The rows of a group lie close to one hidden flat surface of 13 dimensions, which may be shifted away from zero. Surfaces can cross.
In the rows, 128 means zero.
Known rows, each followed by its group:
[ 91  93 115 165 121 161 140 156 122 105  94 128 108 127 145 124 105  89
 102 124 153 152 161 122  92] => z_999
[138 112 168 129 116 117 110 110 104 103 105 160 127  93 157  85 141  72
 137 149 134 108 129 137 110] => z_677
[147  93 146  83 155  72 122 107 144 149 169 174 154 107 136 131 151 120
 164 123 101 120 106 120 161] => z_677
[124 123 136 121 131 137 142 128 134 124 125 131 137 139 124 127 127 123
 140 133 115 138 112 127 119] => z_641
[ 81 108 134 129  99 128 155 137 161 124 145  97 144 165 133 129 105 100
 126 132 113 182 110  77 126] => z_999
[127 128  88 116  78 134 155 148 141  91 180 161 111 111 160 135 110 176
 147 109 129 146 131 198 129] => z_993
[138 153 109 148 123 139 104  84 137 119 116 100 146 145 113 132 141 131
 152 127  83 116 148  91 122] => z_677
[130 124 116 145 177 150 111 111 140 184 127  76 140 156 102 139 124 159
 106 107 127 105 130 114 122] => z_52
[162 128 154 119 144  83  56 105 125 130 140 151 100  99 142 127 184  90
 152 129 119 134 121 143 181] => z_52
[126 103 120 138 113 135 151 115 137 120 124 182 133 124 151 124 106 123
 119 121 148 120 145 122 107] => z_763
[126 162 105 119  96 145 140 114 121  98 120 126 140 145 122 117 104 136
 112 140 140 130  98 128 109] => z_677
[139 140 128 145 115 149 105  51 185 178 189  81 152 166 110 139 149 125
  70 113 104 167  95  99 196] => z_52
[137  99 111 123 145 156 128  98 135 103 145 116 149 149 115 122 160 117
  84 132 131 172 123 132 171] => z_641
[123 129 156 113  91 130 146 127 120  82 117 130 127 156 159 115 137 126
 136 153 169 170 117 110 140] => z_763
[135 118 107 172 129 158  89 147 133  87  98 148  95 137 133 150 136 126
 170 121 121 147 182 113 111] => z_641
[113  77 113 100 116  81 121 173 144 126 181 187 117 105 136 128  97  95
  99 131 157 151  97 138 155] => z_999
[102 130 132 138  74 134 148  81 150  84 116 159 130 131 152 101 137  53
 105 142 104 179  97 135 124] => z_641
[138 168 144 100 125  81 123 149 100 151 125 116 106 111 158 155 125 177
 183 111 158 100 138 120 136] => z_677
[153 175 155  60 167  79 162  98 107 127  97 170 145 110 119 148 186 139
 196 133  85 119  85 151 153] => z_999
[130 166 111  96 110  88 140 138 103 117 123 175 115  94 133 140 116 117
 114 129 154 122 102 146 145] => z_993
[ 93 147 102 147 107 122 208  82 163 141 117 134 137 159 127 152 153 155
  95 106 102 153 172 119 148] => z_993
[181 145 186 165 103 142  93  66 168 170 156 156 102 147 152 108 157 157
 113 130 156 102 130 150 155] => z_52
[142 147 154 141  69  78 105 122 133 109 133 166 114 131 134  87 120 118
 123 176 145  88 141 105 127] => z_763
[104 141 105 112 106 127 125 175 104 109 130 116 108 107 150 152  91 118
 141 113 155 158 115 122 122] => z_763
[145 133 133 139  63 140 120 130 131 100 156 152 122 136 149 106 100 144
 114 149 170 126 131 126 127] => z_641
[116 121 155 106 113 109 136 127 111  74 100 143 133 119 147  94 145  81
 167 160 101 141 112 132 108] => z_641
[149 151 120 118  76 162 101 129 142 113 179  80 157 189 124 143  81 186
 153 140 161 153  99  44 136] => z_52
[121 148 113 119 140  98 108 143 153 119 121  91 132 222  70 137 125 158
 119 168 136 147 100  64 149] => z_677
[ 97  72 123 127 123 133 158 124 145 112 151  93 147 160 143 101 132 132
  91 134 138 156 143 126 134] => z_763
[134 113 126 138  84 161 139 130 139  95 155 155 145 132 128 116 105 117
 113 147 135 146 127 115 124] => z_677
[143 128 103 127  91 153 159 130 144  87 172 129 151 143 119 125 130 192
 152 141 102 132 156 150 129] => z_999
[127  89 142 105 155 139 143  81 111 134 127 120 140  98 201  99 144 138
 147  87 141 110 122 185 101] => z_993
[124 105 143 141  82 142 136  33 148  98 113 190 139 123 214 104 131  82
 148 104 135 146 130 108 101] => z_993
[137 123 113 131 131 137 131 107  99 134 128 114 146  95 152 125 122 146
 131 105 136  91 171 121 116] => z_52
[131 189 139 127 136 109 137 110 118 162  86 152 100 102 136 136 134 130
 142 108 119  92 105 175 102] => z_763
[135 111 133 124 120 134  94 106 119 103 142  90 139 136 148  96 139 123
 125 138 138 133 127 124 133] => z_641
[142 128 128 132 136 124 136 155 153 138 146 159 120 137 103 161 134 164
 169 128  98 127 144 131 136] => z_641
[122 130 174  88 160  66 150 151 123 138  97 174  87 124 144 121 162 128
 153 139 148 127  92 188 134] => z_677
[126 122 157 153 156 132 120 132 138 173 102 145  97 134 131 124 123 115
 104 120 158 112 119 146 113] => z_763
[118  76  77 155 162 151 104  67 140 125  95 149 119 166 181 142 121 132
  88  75 203 144 161  93 117] => z_993
[148  57  97 151 144 142  88 140 160 114 176 207 116 105  99 120 133  73
  57 138 132 153 121 170 167] => z_52
[141 100 118  82 174 103 112 112 171 129 157 169 140 156 113 140 146 134
 180 120  80 148  61 148 137] => z_677
[138 135  98 165 110 168 112 113 130  93 117 129 118 140 131 125 130 146
 129 127 126 126 166 143 108] => z_999
[121 108  80 117  82 118  95  81 135  52 161 102 149 139 162  91 134 113
 131 134 103 152 129 131 134] => z_999
[ 90 115 157 111 149 123 173 113 160 185 140 104 164 137 122 132 111  99
 147 109  67 137  73 108 101] => z_641
[125 119  81 121 146 167 168 133 128 142 154 123 160 116 106 181 116 153
 111  92 117 157 139 117 151] => z_993
[120 120 124 135 145 125  96 134 127 156 122 123 104 128 138 126 109 112
  92 113 173 125 107 132 125] => z_763
[145 137 139 133 165 138 119  89 136 180 105 158 128 133 138 148 119 137
 139  94 143 100 109 116 109] => z_641
[129 131 121 123 130 110 145 154 135 133 152 116 132 135 105 129 134 172
 136 139 108 110 145 148 135] => z_677
[113 135 133 113 137  84 147 116 119 124 100 115 135 143 122  98 139 132
 121 149 122  97 129 132 113] => z_52
[144  80 135 159 156 176 138 133 149 142 121 174 134 149 118 124 108 145
 117 128 151 109 146 126  93] => z_641
[139 141  98 112 130  97 127  98 106  99 115 131 149 129 114 106 139 139
 105 146 132  95 140 126 134] => z_993
[102  90 144 132 132 107 147 138 130 142 118 152 120 110 157 132 126  98
 127 117 140 137 153 111 125] => z_641
[145 109 180 156  97  93  85 142 146 102 118 148  98 170 131  90 148 116
 121 187 166 125 156  91 147] => z_763
[160 169 156 164  91 124 124 141 126 139 121 173 109 116 103 126 127 132
 109 159 144  92 159 116 140] => z_999
[ 95 183 111 143  74 111 115  86 113  97 101  31 116 155 171 117 141 148
 149 117 120 136 162 100 118] => z_999
[136 156 151 141 134 129 135 113 140 174 124 136 133 130 100 149 133 108
  92 130 130 134 115  92 160] => z_993
[118 120 116 126 112 120 167 127 133 132 135 173 137 111 138 153 116 123
 117 113 139 140 146 111 139] => z_999
[ 88 163 125 134  88 125 171 163 121 110  99 140  85 112 163 171 124 121
 151 102 140 180 148 134 127] => z_993
[135 173 137 131 136 130  83 141 110 145 103 102  87 132 141 159 128 141
 156 108 163 137 114 116 133] => z_677
[150 137 176 116 144 159 100  74 125 149 123  84 153 142 149 121 145 115
 156 119 128 137  85  90 130] => z_52
[144 156 118 118 109 132  97 108 119 105 140  91 136 140 118  91 122 140
 122 150 121 106  91 151 119] => z_677
[108 125 141 151 105 163 121 129 114 116 111  81 103 135 182 130 123 128
 130 106 173 162 153 114 118] => z_763
[117 101 155 140  93  94 128 131 137 104 137 127 125 138 152  83 133 124
 130 159 134 109 164 119 120] => z_993
[121 115 120 105 113 104 119 143 125 111 163 114 135 112 115  77 114 104
  92 158 118 113  82 184 128] => z_993
[151 126 123 120 148 157 100 103 123 124 138 101 145 135 120 116 137 138
 134 128 116 121 103 141 125] => z_52
[136 126 167 138 129 123 102 132 143 152 140  88 121 156 131 118 135 148
 143 139 139 120 130 106 135] => z_52
[160 144 117 104  87 109 101  87 102  69 140 150 140  97 176 104 142 142
 187 129 117 104 137 140 122] => z_993
[132 134 137 121 109 151 122 179 119  99 128 137 106 137 133 138 110 134
 148 142 163 162 106 132 125] => z_763
[119 124 118 133 130 140 126 110 124 114 110 121 134 129 135 133 134 100
 124 120 124 151 131 106 128] => z_999
[136 163 123 144 140 132 133 125 134 157 134  83 124 135  97 150 157 170
 124 120  98 121 158 135 155] => z_999
[121 171 129 129 122 119 165  82 135 146 103 131 127 138 136 136 146 147
 127 112 118 121 127 138 126] => z_641
[116 139 136 138 112  91  98 182 143 140 153 108  86 139  94 106 122 116
  90 162 130 128 102 164 148] => z_993
[147 142 110 125 113 131 121 122 115 116 158 125 142  96 113 109 131 132
 102 139 114 104 130 164 142] => z_677
[163 113 193 125 123 142 138 112 129 138 134 149 130 141 163 109 146 171
 151 140 171 107 141 130 129] => z_763
[119 171 132 141  89 103 145 113 149 137 127 139 117 138 119 133 133 124
 114 136 114 131 126 119 143] => z_999
[126  81 159 135 133 112 153 140 148 163 162 129 140 134 130  97 120 156
 108 139 138  91 152 140 121] => z_641
[115  90 105 120 132 128 109 148 122  81 114 149 126 135 134 117 112  91
 131 142 141 151 115 115 110] => z_763
[137 164 121 150 126 151  85 126 129 110 107 107  94 137 130 152 148 131
 167 117 110 152 131 138 128] => z_677
[156 181 148 159  80 181 112 142 146 162 172  94 109 131 134 162 110 187
 164 107 131 134 136 124 136] => z_763
[125 135 133 118  88 119 143  93 137 121 145 127 160 139 148 140 122 121
 137 125 127 153 130  58 148] => z_52
[130 122 116 109 153  82 107 139 128 145 144 136 116 108 127 151 145 129
 141 112 120 129 131 130 162] => z_999
[153  90 141 125 105 177 108 138 136 103 187 141 146 100 151 146 130 114
 169 118 114 177 134 109 154] => z_52
[144 145 141 134 144 116 109 101 113 136  86 173 103  98 159 149 152 116
 163 101 140 115 152 125 125] => z_52
[148 181 141 156  60 190 159 126 173  79 155 105 108 201 110 132 162 209
 146 159 112 184 132 170 153] => z_763
[124  91 147 143 156 102 147  50 162 147 125 151 155 111 122 107 197  72
 113 126  46 126 158 136 155] => z_52
[113 140 122 115 100 120 131 131 135 110 154 101 122 132 132 127 138 117
 116 133 118 168 105 146 155] => z_641
[132 151 118  97 144 117 114 126  97 121 112 106 130 117 136 139 131 136
 150 117 139 125 108 125 130] => z_52
[101 154 179 130 136 120 109 152 118 130  69  82  74 163 137 106 145  91
 108 150 169 162  82 150 123] => z_677
[103 163  83 136 103  96 100 132 116  99 100 130  90 120 140 142 119 105
 127 117 131 140 133 131 126] => z_763
[151 147 146 143  85 112 118 117 138 122 145 156 112 133 149 132 136 161
 149 134 149 115 162 113 146] => z_993
[ 85 118 120 142  91  93 187  92 188 143 137 199 111 138 159 140 134 106
 108 101 105 161 135 144 134] => z_993
[130 123 144  94 145 104 146 129 122 114 116 166 147 106 112 141 155  81
 154 140  89 154 106 113 148] => z_999
[155 171 141 130 118 125 109 121 128 154 151 114 136 122  89 142 144 128
 104 143 118 127 119 108 178] => z_999
[151 162 146 152 149 155 137 120 137 147  87 169  77 140 128 124 145 167
 122 119 154 103 115 220 103] => z_677
[115 118 111  93 157 159 182  99 113 130 120 112 179 131 137 154 127 138
 137  97 122 158 111 102 125] => z_641

New rows, each followed by its group:
[160 139 114 130 144 194 117 125 158 105 144 127 141 173  74 128 131 155
 140 148  90 150  71 162 115] => z_641
[155 186 165 127  84 102  96 162 114 149 153 105  84 135 121 108 119 170
  91 162 197  99 104 160 161] => z_993
[116 108 159 134  90 132 138 118 131 110 142  88 155 145 147  74 113 128
 137 157 118 108 137 108  95] => z_641
[137 134 124  84 125  96 105 126 132 128 180 102 141 113 145 139 136 152
 200 111  85 134 104 131 147] => z_677
[156  94  98 144 195 148  75 149 150 154 133 166 114 125  92 148 116 133
 146 108 105 104 113 155 105] => z_763
[159 157 125 121 138 129  96 147 108 120 131 130 127 106  92 133 137 123
 138 146 107 114 115 140 143] => z_993
[161 165 148 120  88 155 118 150 102 106 136 144 127 117 119 122 105 126
 108 160 178 131  96 123 140] => z_999
[122  96 124 121 147  99 132 151 136 134 146 123 118 134 130 130 142 158
 134 126 133 123 154 145 142] => z_763
[114  94 157 116 148 117 183 136 147 125 109 170 127 154 122 117 149 125
 114 148 139 147 121 145 129] => z_763
[117 129  89 141 106 114 111 174 128  95 139 123  87 125 141 139 122 162
 157 120 126 134 167 165 121] => z_999
[150 157 133 118  98 100 108 139 143 169 179 153 119 128 120 158 102 147
 107 127 167 127 107  92 176] => z_999
[129  99 183 128 116 106 163 175 117 143 131 177 140  91 129 126 118 103
 143 154 136 113 162  91 128] => z_993
[129 120 115 114  95 124 136 128 130  94 158 141 132 125 133  94 119 127
  96 149 142 133 104 171 133] => z_999
[126 199 125 126 103 153 105 148 100 114 111  64 110 130 116 157 128 122
 132 129 140 168 106 109 149] => z_999
[137 116 100 173 135 163 107  43 146 104  93 132 136 152 139 104 155 116
 110 117 105 115 165 128 101] => z_999
[120 120 139  97 133 105 111 113 133 125 126 110 153 166 125 104 108 103
 123 150 142 134  67  78 120] => z_677
[103 107 110 111 118 111 163  77 116 121 118 121 148 134 179 105 124 133
  83 109 177 123 139 121 123] => z_993
[119 156 114 114 120 121 124 124 118 111 105 146 114 126 140 150 123 110
 141 116 141 155 102 118 129] => z_763
[158 142 128  95  87 130 102  81 124  93 167 153 151 119 144  93 122 104
 103 147 146 138  56 145 152] => z_677
[123 127 118 125 164 128 127 118 119 129  94 121 112 135 143 137 145 145
 149 104 130 125 137 151 110] => z_999
[126 152 160 135 142 147 174 166 125 126  95 121 129 138  89 149 153 150
 175 147  81 134 148 129 116] => z_999
[116 108 106 151  77 131 127 215 132  78 136 192  77 120 148 155  90 136
 155 133 169 161 173 123 115] => z_993
[125  78 132 155  73 149 115 117 167 117 197  92 132 164 175 103 113 169
 127 124 154 146 166 112 134] => z_993
[159 145 100  97  76 132 117  97 123  65 170 149 159 124 138 120 126 144
 149 143 121 144 108 117 151] => z_52
[144 141 170 134 128 153 101 154 115 151 143  92 120 107 129 141 132 126
 156 127 127 137 126 119 143] => z_993
[127 122 104 122 124 146 130 143 148 128 144 134 147 177  99 142  81 144
 103 140 158 145  94  80 124] => z_677
[ 91 111 120 113 207 103 139 201  98 136  77  96  74 106 127 124 148 143
 153 111 118 112 129 240  87] => z_763
[136 178 126 122  74 103 111 146 117 119 150 144 104 101 112 114 117  95
  66 157 156 135  87 156 169] => z_999
[138 110 152 130 114 107 111 123 157 146 164 143 128 129 134 108 123 127
 145 137 108 108 116 135 124] => z_641
[117 102 125  93 121  97 146 143 126 122 170 118 160 111 126 113 118 129
 147 139  95 119 122 124 131] => z_677
[124 153 145 158 118 134 131 144 140 180 121 151  91 118 130 142 102 127
 103 111 157 112 125 141 118] => z_763
[100 134  99 135  62 121 170 112 126  81 133 147 134 111 153 114 118 106
  96 131 126 148 153 133 128] => z_999
[110 139  93 126 113 112  87 158 118  74 111 117 105 130 123 128 118  96
 149 140 114 152 118 124 115] => z_763
[126 198 110 141  63 125 145 117 157  94 123 191 105 134 100 151 131  98
 122 144  88 170  97 140 146] => z_999
[130 158 102 125 113 180  86 103  98 116 123  64 153 126 136  94  68 116
 118 120 138  98  69 128  65] => z_677
[173 160  98 112 105 181 149  52  98  99 136 161 172 100 133 126 137 131
  72 120 157 128 109 144 156] => z_999
[152 141 123 116  94 142 171 139 144 160 198 163 127 122 129 135  99 202
  80 119 181 112 109 184 155] => z_993
[132 178 149 114 126 152 168 154  94 135 103 142 114  81 131 162 135 131
 155 111 124 140 119 163 126] => z_993
[124 135 108 120 153 155 145 142 112 150 129 100 134 122 103 139 116 135
  73 118 150 136 104 153 137] => z_993
[152  82 146 121 131 152 129 131 141 120 167 149 162 118 139 143 132 137
 188 125 102 144 149  90 135] => z_52
[ 82 100 127 142 119 103 157 112 160 136 125 134 118 133 159 136 142  99
 132 104 100 162 152 122 128] => z_993
[119 152 133 132 119  84 100 165 111 115 108 123  76 111 146 145 151 124
 158 127 138 137 156 138 147] => z_641
[137 156 152 155  86 147 120 119 127 129 116 152 121 112 152 133 105 116
 163 125 127 114 139 101  99] => z_763
[129 104 133 112 160 118 132 101 118 140 112 149 139 110 155 136 139 117
 151 100 128 120 133 118 121] => z_641
[113 136 188 152  97 143 171 129 136 135 109 132 124 116 142 118 143  98
 145 142 102 142 145 123 115] => z_993
[123 130  77 113  88 127 137  82 131 103 180 107 164 119 147 139 129 134
 103 108 117 158 140 104 173] => z_999
[123 154 127 127 113 110 127 162 114 116 121 135 116 110 107 145 129 107
 136 144 117 139 136 114 143] => z_993
[149 144 130  92 121  96 136 113 128 116 145 165 151 125 117 165 153 129
 151 135 120 159 120  76 187] => z_641
[138 135  76 139 132 124 104 128 131 137 169  96 105 120 123 130 138 182
  91 105 136 110 153 193 157] => z_999
[125 112 178 172 118 158 105 180 128 124 124  59 109 157 104  82 132 129
 110 179 135 121 152 134 114] => z_993
[143 126 110 119 153 140  92  87 123 111 121  88 142 149 145 132 152 154
 168 108 116 131 134 117 127] => z_999
[161 175 110 116  95 126 131 114 105  80 124 163 142 103 116 136 140 143
 161 146 103 114 142 127 135] => z_993
[ 99 105 120 112 102 160 162 142 117 115 158 104 160 105 142 127  96  90
 104 122 126 170 104 113 128] => z_993
[128 133 151 118 144 126 174 141 125 161 149  82 148 129  95 116 151 168
 103 141 108 108 139 161 148] => z_999
[124 121 109 184  95 139  82 148 189 133 157 130  88 183 112 124  98 145
 115 135 130 136 132 130 116] => z_999
[111  87 135 119 191 152 169 164 101 144 110  90 133 111 116 116 147 140
 100 122 134 122 141 188 116] => z_999
[133 139  61 116 101 154 123  83 144  90 149 161 154 143 114 110  89 117
  79 128 128 135  64 149 113] => z_763
[140 140 165 133  93 153 128 150 116 145 146 138 114 106 165 157 107 131
 142 113 180 152 131  97 143] => z_993
[145 107 136 104  94 112 145 166 121 122 190 166 148  88 135 132 104 141
 148 139 131 116 139 122 146] => z_993
[135 132 163 140 132 133 164 127 122 152 130  77 161 143  87 103 151 158
  95 164 113  98 166 110 143] => z_993
[132 103 139 126 136 117 120 153 126 120 136 120 135 124 123 101 122 139
 157 147 111  93 142 138 100] => z_677
[133 101 123 137 116 140 156 145 138 128 164 127 142 141 119 111 115 170
  96 144 146 111 156 142 133] => z_993
[131 120 137  98 118  92 148 121 123 120 129 167 155 130 141 120 110 140
 156 140 136  99 127  92 111] => z_677
[166 153  97 111  84 118 106  77 134 101 167 142 158 159 120  97 109 170
  93 155 157  94 106 116 143] => z_52
[109  80 127 174 110 157 157 172 164 122 149 137 108 148 145 161 126 170
 162 112 125 160 214 111 123] => z_993
[122 130 112 124 173 102  99 113 129 140 109 118 111 117 115 129 161 106
 135 114  88 122 115 166 133] => z_993
[128 105 141 133 114 120  98 147 136 127 149 140 110 114 157 112 112 116
 150 125 137 120 122 144 109] => z_641
[125 139 186 117  92  65 110 126 115 124 121 124 114 130 170 107 141 113
 153 153 157 119 140  81 145] => z_52
[125 149 124 176  99 125 142 103 145 150 150  70 134 141 103 110 151 163
  85 137  94  97 197 127 146] => z_999
[149 135 116 147 136 160  87  68 139 157 132 103 131 163 147 123 115 151
  86 102 178 115 112 109 129] => z_999
[123 102 146  93 158 107 141 136 110 112  93 176 129 124 145 122 129 100
 136 137 161 137  97 125 118] => z_763
[131 137 147 117 112 136  97 141 111 136 155  81 117 112 153 120 117 124
 127 123 155 140  98 139 141] => z_993
[109  93 108 159 118 142 131 141 140 111 126 153  93 119 153 136 133 103
  93 111 154 166 160 154 140] => z_641
[122 154 167 105 106  54 142 125 111 157 131 112 118 111 151  93 137 141
 117 143 149  79 127 143 139] => z_763
[129 127 138 136 118 131 102 192 124 140 146 126 101 115 122 131  91 133
 141 136 149 117 117 138 113] => z_763
[126 129 121 136  99 118 134  83 130 104 125 131 134 120 172 110 140 142
 166 116 105 108 167 132 106] => z_641
[151 140 137 131 134 173 166  98 114 122 103 163 149 106 133 136 143 136
 145 119 114 117 144 144 111] => z_993
[139 110 161 158 131 165 106 132 138 143 131 113 110 127 140 100 125 129
 136 127 130 113 124 165  96] => z_677
[145 169 150 138 146  72  77 111 126 182 107 145  92 112 120 117 136 115
 122 129 135  65 112 141 127] => z_763
[145 147  96 105 130  79  82 106 120 104 131 137 133 127 122 150 145 127
 161 127 113 125 134  86 162] => z_52
[111  76 150 128 144 143 156 114 133 136 121 122 146 138 153 102 125 115
 106 125 148 131 131 130 109] => z_763
[135 133 141 120 120 161 127 190 119 126 157 101 130 128  94 142 109 129
 116 149 141 162  97 125 150] => z_999
[135 187 111 175  63 147 111  78 127 126 141  67 125 131 116 102 133 129
  45 140 135 113 157 126 155] => z_999
